The same things were measured in two ways. Each way mixes the same 11 hidden numbers, adds some noise and spreads widely along 8 directions of its own, which tell nothing about the thing.
Some things both ways: the first way, then the second way.
[-17   1   5 -11  36   5 -10   5   6   7 -30  -1  27   2 -15 -11  -5  27
  10  -1   4 -12  19]
[ 16 -10   0  14  -9  13  -9  12 -14   6  11   1  14 -20 -10 -10 -30  12
  15   7 -19  13   0  -8  -9  13 -16  11]

[ -4   4   4 -21  10 -28 -31  40 -28  -4   1 -13   0 -60  -9  -9   8 -15
  11 -37  32 -18 -22]
[-13  16 -12  23  -8 -25   5  -8 -15 -21 -13   4  28   3  13   0   3  14
  16 -10  33  11  -9   9   8 -20  29  -9]

[-35   2   6  35  15  -7  25   0  14  -1   4   4 -24  23   4  12   2  27
 -40  30 -24  27   4]
[-14   8   4   6   5 -22   3  -3   2  11  -6  -7   1   0  31   4  30  -1
 -10   8  16 -15  13   2  17  -7  22 -23]

[ -2  13 -12  11 -10  13  11 -15   8 -13   5  14  -4  27   3   1  -3   2
 -26  27  -4 -15  23]
[ -9 -14 -19  -3  -1  13   0  -3  -5  19  18  11 -19   1   0 -13 -13 -20
  -2 -14 -15  14   5   6 -15  17 -16  -6]

[-33   2  19  -3  10 -11  13  -5   2  12  16  -2 -19 -13  -3  -9  -3  36
 -17   2   5  -1  -2]
[ -5   4 -10  -3   9 -13  -4  17  -3 -15  -1   1   6  -6   5  15  14   7
  -1  -3  -7   2   6   2   2 -22  -4   8]

[ -2  28 -13   5  -5  -6  20  21 -40  -6 -38  24  -3  -6 -13  17  -6  18
   8  34  21 -19  15]
[-12 -20 -20 -15  12  17   4   4  -2   1  10  20 -13  -5  -6   2 -29 -20
   7 -20 -20  30  -6  20 -19   2 -17   7]

[-18   0  -6   3  -8  -8  30 -21  12 -22   7  12  20  32  16  -2   7  15
 -60  11 -11  -6  18]
[  8  18 -33 -21 -23 -17 -26   2 -27  -8  11   5  -7  24 -14   1  15   9
  -2 -15 -14  11   9 -30 -18  -4 -27  10]

[  0 -36 -22 -21  -9 -13  23  -6  12  27 -18  13   7  24  13  -3  -5  23
 -22 -10 -20  10  23]
[  0  -7   4  14  -3  16   6  -5  19  17  11  12 -10  -6  18   3  -6  -3
   6 -19   4  -4  14  18  18  -9  13   3]

[ -4   1 -22  34   3   5  -3 -24  30  -9   9   5  17  32  18  -7  23   9
   1 -11 -22  31  20]
[ -5  21  12  -7   0  -6  -6 -16  -4  -2 -11 -10  14  22  13   6  21 -13
  -8  12  38 -17  -9  17  16  -7  14  -6]

[ -7  32 -26  12  34 -11 -19  15 -15  -1 -26 -15 -14  -7  -7   6   6  -3
  13   5  15  -3  12]
[ -6  20 -18 -17   0 -18  -3   9 -12   1 -17  16   7 -36  25  14   3 -15
 -23   8  25  -9   3  20   7  -8  -1 -12]

[  2 -17 -22 -41  14  -2   3  -6  39  11   1  -2  -6  21   6 -20 -22   8
 -18 -15   8  -4  29]
[  8  14  -6  16   7  18  21 -18  12   1 -28  -9   4 -14 -21  -9 -36  -3
  -4   9  19 -14 -15  -8 -12   2  21 -30]

[ 29 -20  -7  -5  16  19 -16  -4  10  -2  -5  13  21  11   4  -4   7 -13
   3  -3  -6   6   8]
[  2 -10  33  23   5  11 -15   2   1  13 -13  -8  10   0   2   3 -14 -12
  -8  24  10 -19 -11  17  12   6  -1  -5]

[ -8   4  -3  31 -36 -25   6  21 -31   4  -6   1   4  -1   6  13  14  -8
  19 -28 -13  23 -32]
[ 21   9 -15 -35 -13   9   5   7  -1  -5   8   4   2 -24   3  11  -7   6
  -1  10  -9   1   5 -11  -3  -2  -8  29]

[ 22   7 -23 -10  -1  24 -15 -17  18 -10  38   0  -7  10   5  -3  17 -39
  17  -5  19 -12  10]
[ 24 -30  -9   8 -14  22   8  -8  -3  14  -1  23 -17 -27   3  -4 -35  -7
  -1 -15 -16  16   8   7  -6   5  -6   6]

[ 13 -10 -26   7 -19  -7   4  -8  14   6 -15  14   7  -5  -1   0  12  -6
  15  -7   5   5  13]
[ -9 -14   6   9   2 -10  18  -8  14   3   6   2   3 -12  27 -11  -1   9
  17 -24  17   3   6  13  21   4  37   6]

[-16  45   2  16  14  23 -22 -27  11 -13  42 -22 -26 -10   4  -2  18 -10
  28  29   5   3  -5]
[-12 -12 -25 -10   1   4   7  -7   1  -3   6  23 -23  -6  -7  -2  -8 -13
  -1 -36   0  22  -3  18  -6   5 -11   9]

[ -6  35  -5  39  18   2 -28 -28   4 -10   6  -4   1 -11   4   6  35  -8
  11  17  -5  12   0]
[-14  42   0 -18 -11  -2  15 -22  -2 -23  -3 -17  16   4  -3   9  26 -10
 -11  15  44 -15 -29  11   7  -7  30  -5]

[-16  22  13  35  -1 -26  -6  19 -20 -10  -6 -18  11 -13  -8  11   9   4
   4  -2 -12  15 -15]
[ -2  10  26   2   4  20  10 -23   6  -8 -11 -25   2  13 -38   0  -1  -4
  -3  21   8  -7 -35  -3  -9  12  14 -18]

[ -6  43   6   6  -4  -1 -41  -5 -12 -14  18 -27  17 -10  -7  -3  17 -27
  13 -12   4 -27 -10]
[ 12  33   2 -11 -11  22  15 -16   6  25   2 -17 -18  12 -16  -7   5 -22
  -4  25  16  -7  -3   9 -16  24   4 -21]

[ -3 -15 -11  -7 -19  -7  15  -3  -8 -12 -17  -5  23  -4   6   2  -3   7
 -18  10 -18  -7   8]
[ 18  -3   4   4 -14   5   9 -22  14  18  17 -11 -36  18 -11 -22   0  -2
  12 -17  -5   0  17  -2  -7  27  13   5]

[-17  -7 -18  34 -18  -8  43  -3  16   1 -20  26   4  38  18  16  21  20
 -12  22 -33  41   2]
[  9 -15   1 -31   1  -2  -9   4   6   8  -8   1 -10  21  -3   5   6  12
   2  -2  -7   1   0 -23   8   8 -18  29]

[-14 -13  18  -1 -15  -8  18 -10   1   3  23  -4   3  -1   6  -4  -7  21
 -11  -6  -7  11  -3]
[ -2  11 -11 -24   8 -18 -17   3 -15 -13  10  -4   4  33  -5   0  37   5
   1 -22  -3   1  10 -20   0 -13 -12  10]

[ 14  21   2   0   0   0 -23   9 -28  -6  -6  -9   4 -20 -11   8   4 -10
   9  -4  23 -11 -12]
[ -8  30 -27   3  -2 -20   3  17 -15 -10   3 -16  23 -12  14 -11  -5  -7
   2 -13  18 -17   4  -7 -12 -14  29 -16]

[ 11  -1  22   4  10  -8  -3 -17   9 -12   2  16  18 -25 -11  19  22 -11
 -20  32   0  -1  -2]
[ -6  -8  17   0  -4 -11  -1 -25  -2  10  12  -2  -1  24  12 -17  18   6
  13 -17   8   1   4 -11  14  13  22 -11]

[-19 -23  -1  15 -14 -28  23   7  -4  -2  -9 -13  11  15   3 -10 -29  33
 -34 -25 -20  12  15]
[ -2  15   8   7  13 -28 -14   5 -18   3  11 -13  12   2   3 -24  29  -5
  -8  -7   2 -25  17 -21   2   8   6 -23]

[-19  -3   3   5   2   3  22   1 -13  -5  -4   0 -10  15   8   8  -1  12
 -20  31 -19   2  -6]
[ 14  -6   7  14   3  -2   3  15   3  20  -1 -12 -16   6 -13 -25  -1 -12
  -6   6  -7 -21   8 -23 -11  21  -4  -6]

[-21  10  -3  21   4  22   7 -47  33 -10  25   1   4  39  16 -13  15  15
 -22   6 -14   5  18]
[ 11   3  19  30 -13   4  17 -17  17  26  32  -7 -25   2  -4 -40  -4 -10
  16 -10  -4 -13  20  -9  -2  33  29 -14]

[ 13   4 -20  -5  23  -4  -8 -30  19  -5 -29  -6  19  11   5   8   4 -13
   8  -5   5   9  17]
[ -6  -6   4 -10   2 -11 -13 -37   1  10   7  32 -19  30   0  -7  18   6
   9 -31   2  21  11  -4  16   6 -10  -7]

[  4  48  13   1  27  -8 -38  -5  -8  -2  13 -23   2 -29 -15  20  36 -34
  32  17  11  -1 -21]
[ -7  -2  20   2  11  23 -13   5   7  -4 -36  -6  13   9 -18  42   4  18
  -5  17   7   6 -30  18  15 -23 -17  -1]

[-12   9  18  -1  10  10  10 -19  10   0  16  -2 -22 -10  -2  20  13 -10
  -1  42  -3  11 -19]
[-13 -22  -4  21  26   4  22  10  10   1 -27   9  -2 -14   2  -1 -19 -10
  -2  -7   9   4 -11  14  -3  -9  10 -18]

[  7 -35   1   5 -18  18  28 -46  44   5   2  26  15  39  14  -7   4  11
 -29   4 -14   5  12]
[ -8  -3   6   3  13 -29   6  25  -4  15   5   4 -10   5  13 -33  10 -28
   0 -13  11 -19  13  -9  -4  19  12 -10]

[ 13 -16 -17 -16  -7   8   3 -17  24  12  -1   4  -1  20  11  -7   0 -19
  17 -13  -3  -2   6]
[ -3  15   2   4   7 -10   9  22   4  -5 -21   4  19 -38  18  19   3   4
  -1   8  29  -6  -2  28  20 -16  12   2]

[  8  15 -21   2   9  -4 -20  10 -34  -8 -39 -25  11 -24  -4   8   0  -6
  24   2   7  -4  -3]
[  0  21 -21   4 -20 -17  -3  -7  -6 -18  13  -9   4  -1  -3  -2   9  20
  10 -26   9   2   5  -9   1  -7  17  12]

Other things, the second way, with their names:
Z_648: [-24  17  -5   5  -9 -19  11 -21  -8 -11  10  20   6   2  18  -8  15 -18
   2  -8  33   6  -8  21  11  -6  23  -9]
Z_464: [  8  11 -12 -18   6  18  10   4   8  -1   1 -16  13 -17  -3   0 -22  -4
  -3  12   2 -13  -5  -7  -9   3   5   8]
Z_51: [  9  -3 -18   7   7  15   2  -1 -12  -6 -20   2   6 -23  -8   6 -34 -21
 -24  26 -10  -8  -9  -7 -22 -11  -9 -18]
Z_387: [ 20 -12   1  15 -12  -7  -6  -8   4   6   6   8 -23  14  -3  -4   2  17
  18 -25 -13  12  25  -8   2  -2   2  11]
Z_778: [ 15   4 -15  -7 -21   7  -5  -8 -14   5  -1  10   0 -16  -5  -1 -19   8
   3   2  -3  16  -1  -4  -8  11 -12   3]
Z_326: [-22 -10 -20  17   3  -4  -2   4  -6  -2  12  10  10   3   1 -12 -17   7
  17 -26  -3  21  -5  -3  -4   0  -2  -1]
Z_312: [ -9  -2 -33 -26 -19 -18 -14 -10 -25 -32   8  28  -2  -7  -3  20  11   6
 -11 -14 -16  24  -9 -13  -5 -21 -20  23]
Z_160: [ -7   5 -18  15   5  -7  15   7  -5  -8  -3  12  -1  -1   3 -10  -8 -18
   6 -22  11   4   1   4 -11 -18  21 -13]
Z_909: [-10 -17  -4   4  23  -9   2  20 -18  -2 -10  16   7 -14  13  -5  -2 -32
 -18   1  -2  -6  -3   3  -8 -11  -7 -15]
Z_23: [ -4  -7  18  16   7  20   9 -25  10  10  13   5  -5  17 -12  -8  13  12
  17 -20  -5  14  -2  -6   9   0  10 -19]
Z_48: [ 16  -4   3   6   1  24  29  -1   2  13 -24   8 -10 -20 -11 -13 -36 -33
  -2  11  22   1 -16  24 -17  16  10 -13]
Z_480: [ 18 -13  11   5   6  14  -6   4  -4  29 -15   7  -5  16  -5 -17 -16 -18
  -7   6  -1 -15   3 -23  -6   9 -12 -16]
Z_900: [ -3  19 -16  -5 -12  -4  18  12  -4  -3  21   5   5 -33  20  -8   4 -10
  10 -23  22   1   8  26   4  -1  25   9]
Z_156: [ 13  -8  31   0  11 -13  -3 -15  12  15  -5  -5 -17   8  16   0  33   2
  -7  -7   5 -19  25   2  24   2  16  -8]
Z_83: [-23  12  19  21  20 -15  10   3  14   4   1 -27  11   8  10  -9  16  -5
   6  16  20 -19  -2  14   9   9  26 -16]
Z_241: [-16   7  -4  28  -1 -30  -5  20 -21 -24  -7   6  43 -35  30   6   7   8
  -4   5  24 -10  -6   9  22 -26  19   0]
Z_114: [ -1  27 -16 -29   5  -6   7  12   5  -3  -9  -1   3  -7   9  25  26  14
  -1   6   9   4   6   2   7 -17  -6   7]
Z_533: [  3 -17  11  10   7 -17 -20  15  -1  26   3  -3 -10   8  17  -6  16   6
  -1 -10 -12 -11  25 -10  13   9  -9  -3]
Z_879: [  2  -5   3  -8  18  11   1  18  -6 -13  -9 -13  17  10 -21   3  -8 -10
  -3  26  -7  -3 -20  -9 -14  -3 -18  15]
Z_851: [  1  32   2 -19  -9 -23  -5  -1   0  21   4  -6 -20  21   5  -4  40  -4
  -1  -1  18  -8  17   1   4  18   3 -13]
Z_268: [-28  -9   1  24  12  21   5  -5  19   1 -15 -12   7  20  -3  28   9  15
  -1  25   1  11 -23  14  10 -18  -9  -4]
Z_758: [  0 -22  18   1  26  30   9   7  14  17 -22  -8 -10   6 -12  13  -5 -22
 -16  37  -9  -4 -15  13  -6   6 -22  -4]
Z_522: [ 21  14  -9 -13 -21 -19 -16  -9 -16   3   3  -4  10 -15  -1 -16  -7  25
   4 -15   2 -10  14 -37   2  16   7   0]
Z_190: [ -4   9   2  12  -7 -15  11  -2  11   7  14  10  -4 -11  19 -11  16  12
  19 -34  19   1  17  10  22   1  27   2]
Z_393: [ 34  -2  31  -4   6   2  12 -20  21  21  -1 -10 -11 -27   3 -26 -31   0
   9  -4   5 -22  22  -2   8  34  34  -7]
Z_176: [ 26  25   1 -20 -17  -4   7   4  -9   6  10 -15  -1 -30   0 -12   2 -12
 -12  23   6 -23   8 -10  -8  24   8   2]
Z_813: [  3  19  13  -7   7   2  -2  -4  -3  -6  -2 -23   5   5 -14   0  21 -13
 -18  23  14 -23 -10   3   0   9  -3  -3]
Z_138: [ -1   3   4  -3   5 -19   0 -12  -1  -9   6   0  12   6  18 -13  15   9
  11 -32  19  -8  11  -7  20  -8  28   4]
Z_279: [  5   7  27   0  24  11   6  -8  14  11  -7 -32  -3   4  -8  -4  -4 -21
 -11  30   2 -28   0   9  -7  15  12 -21]
Z_842: [-14 -10   7  21   3  16  18   3  29  10  -4   0 -15   2  -7   6  -9  11
  17 -12   2  12  -9  16   8  -2  14   0]
Z_221: [  8   7  24  17  -6   4  -1 -28   7  18  24  -9 -15  42 -12 -27  26   3
  20 -22   6  -1  14  -9   9  17  14  -9]
Z_68: [ -9  -4  -6   4   2  15  22 -18   8   3  15  -1   4 -34   7 -10 -33  -9
   4  14  -2   5  -7  12  -6  18  17  -6]
Z_877: [ -1 -15  -1  -8   0   1   0  -9  12  29   8   6 -16  12  27  -6   7  -8
   0  -4   3  -1  20   8  14  15  -3   6]
Z_834: [-12 -13   7  27  12  11  21   6  20   2  -9  -4   5 -16   4   1 -21   0
   6   2   5  -3 -11  14   6  -7  23  -6]
Z_38: [ -8  33 -22 -13 -26 -13  -1  -6  -2  -6   5   3 -16   6  -1  18  23   5
  -2  -2  10  10   1   8  -3  -9   4   1]
Z_242: [ 12 -18  -7   7   3  11 -11  29   6   3   7  -5   6 -32   6  11 -20  14
  -6   5 -30  -9  13  -8   4  -7 -18  27]
Z_183: [ 33   8  15   0   3  -2  11  16   5   7 -22 -28  14 -38  11   0 -18   0
  -8  39   8 -33   9  -4   0   8  22  -1]
Z_503: [ -9  -2  -7  11   3  19   9 -12  12  11 -23  -2   4  17   2  14 -14   5
   7  21  15  15 -13  16   2  -5  -4  -7]
Z_20: [ -5  27  11  -6  -7 -35  -5 -12   6  -3  19 -19  -7   4  15   5  46  20
   6   1   8  -9  23   5  19   7  21   3]
Z_519: [ 20  28   5  -9 -15  13  22   1  12  -6 -21 -16   0 -17  -9  19  -6   4
   4  17  27  -7 -12  19   0  -8  27   6]
Z_512: [-17 -16   6  23   3  -1  -7 -11  -8  18  18  17 -11  10   3  -9  16  -1
   7  -4 -12  23   6   9   4  13 -17 -16]
Z_105: [ 27  14  28 -10  -9   1   3 -13  -2  -4  -7 -14   1   7  -6   4  15  -1
   0  24  10 -14   0  -3   3   1  15   5]
Z_547: [ -4  -9 -10  -8  -6 -18 -23  20 -19  -6  -9  -5  17   1  12  17  12  13
 -14  24 -10  -3  -5 -21   6  -9 -24  18]
Z_46: [ -2   8  -8 -24  18 -11  -1   2  -3   8 -24 -11   4  48   5 -10  14 -14
  -5  -7  24 -20  -1 -26  -3  -6   7 -11]
Z_58: [ 36 -12   3 -12 -20   5   5  -5  15  -2   6  -3 -17 -29   0  17 -18  30
  10   6 -31   8  19 -12   2   0   6  32]
Z_957: [ -1 -24  -8  12  19  10  -3  20 -10  -6 -27  -5  16 -32 -19   6 -37   7
  -9  17 -17   8 -21  -4 -17   5 -22  -4]
Z_63: [-10 -10  18  23  13   2   0   7  22  12  -2 -43  -2  38  -7  -3  22  17
   4  17  -4 -21  -1 -17   8   9   4   6]
Z_973: [-10   6   5   5   0   4  -7  -5  -6 -11  -4   1  12  21  -9  10  16   8
  10 -10  14  12 -16   9   9 -16   0   2]
Z_432: [ 12  15  -7 -25  -7  -2  -1  -8   7   1   5 -18 -10   5 -23  -1   6  28
   7  -2 -14   2   3 -33  -7  17  -3   8]
Z_5: [-28   6 -27  -1  -3  -5 -11   8  -1  -1  -4   4  16  23  11  23  20  30
   8  -8   7  19  -8  -7  14 -24 -14   8]

Some of these things the first way, each followed by its name:
[ 20 -15   3 -27   6  -5  -1   1  -7   5   7   9  -8 -37  -2   3  -1  -4
   7  13  19  -4   3] => Z_138
[  2   4  -8   3 -24   4 -10 -32  15   3  25   1  13  -3   4 -10  15 -10
  11 -13   0 -16  10] => Z_900
[-27  18  -1  39  10  -4   0   4 -21 -15 -28 -19  -1  -5  -4   6  -9  20
   3  13 -13  12   0] => Z_20
[-12 -17  -6  -4   7 -12  18  23  -8   8 -36   2   9  -5  -9   5  -3  21
   2  -2   4  10   0] => Z_58
[  3  28  -5  13   1 -23 -21  -7  -3  -1   4 -14  23  -4   2  14  40 -22
  10 -28   7  12 -13] => Z_480
[ 18 -15  18   1 -16 -15 -30  23 -22   5 -24   0  11 -42 -14   0  -9 -19
  10 -28   1  -8 -28] => Z_68
[ 13  35  -9  -7  -1  11 -27 -20  15 -13  13 -13  -1  -2  -5  -9   0 -25
  14  -2  26 -26   6] => Z_432
[-32  29  11  21  20  -2 -17 -13   8  -8  18 -16  -4  -1  -6 -12   6   6
 -11  -4   2 -15   6] => Z_512
[-17  37   0   4  16  -6 -20  22 -28  -8 -22  -7  -7 -22  -8  21  23 -19
  20  24  -3  -1 -29] => Z_503
[  6  -2 -10  -3   1  11   0 -24   9   5  -1  -1   5  13   4   2   6  -4
   9 -14  16   3   1] => Z_160
[-21  -7 -14   0  -7 -12  52 -15  16   6  -9  41 -15  20  12   9  11  29
 -49  45 -10   0  25] => Z_834
[-10  13 -43  -1  20  10   5  33 -14  27 -53  -8 -26  30  -6  -5 -18  29
  37   6   8   1  20] => Z_842
[ -5 -34   5 -38  -6 -25   6  -7  12  35 -39  -5  19 -13 -11  -2 -16  11
  -8 -20  -6 -13   6] => Z_114
[-13 -15  35  -3  -1  -7  -8 -34  23   4  -3   6  20 -27  -5  -6   8  16
 -30   9 -15  -5  -7] => Z_83
[-19   6  -6   0  18   6   9 -15  24  13 -21   9  -6  30   5   6  10  16
 -18  30 -22   8   9] => Z_5
[ 31  10 -25 -22   0  11 -17  -2  14   7  13   9  -7   1  -2  -9   9 -14
  21 -16  37 -11  12] => Z_46
[  9  10  -1  18  26  15 -16 -24 -10 -10 -16  14   0  -7   7  12  23 -16
   6  20   1   8  -6] => Z_648
[-25   9   3 -10  22 -15  11  21  -3 -10  -3   6   4  -3  -6   1   2  15
 -28  26  -2 -14  14] => Z_778
[-11  -6  16 -14  18  17  24  -9  25 -12   4  19 -11   7  -7   7 -12   4
 -29  61  -5 -12  10] => Z_957
[ 12 -14  13 -11 -15  -9  16 -16  -1 -18  32  28  17 -14   9   6  23 -21
 -29   9   3 -12  -5] => Z_105
[ 10 -11  15  -5 -30  -2  14  -9 -16  -6   1  31  12 -12   5   6   8 -12
  -6   7   0 -13 -17] => Z_879
[-15  24  10   0 -11 -16 -14   5   2  -4  30   3  -8 -19  -1 -17  10   4
 -12 -20  17 -18  -8] => Z_326
[-12  17  -5   0  16   3 -32 -21  23   2  11 -21   8   4  -1 -20  12   2
 -10 -29  11 -17   8] => Z_38
[  0   4 -18   1  -3  -5  10 -12   2  -3 -26  22   8  -2   3  13  18   1
 -20  34  -7  -7  19] => Z_877
[ 22 -17 -22 -35   8  50  -1  19  10  10  27   5 -27  36   7 -19 -25 -15
  40   3  10  -8  10] => Z_519
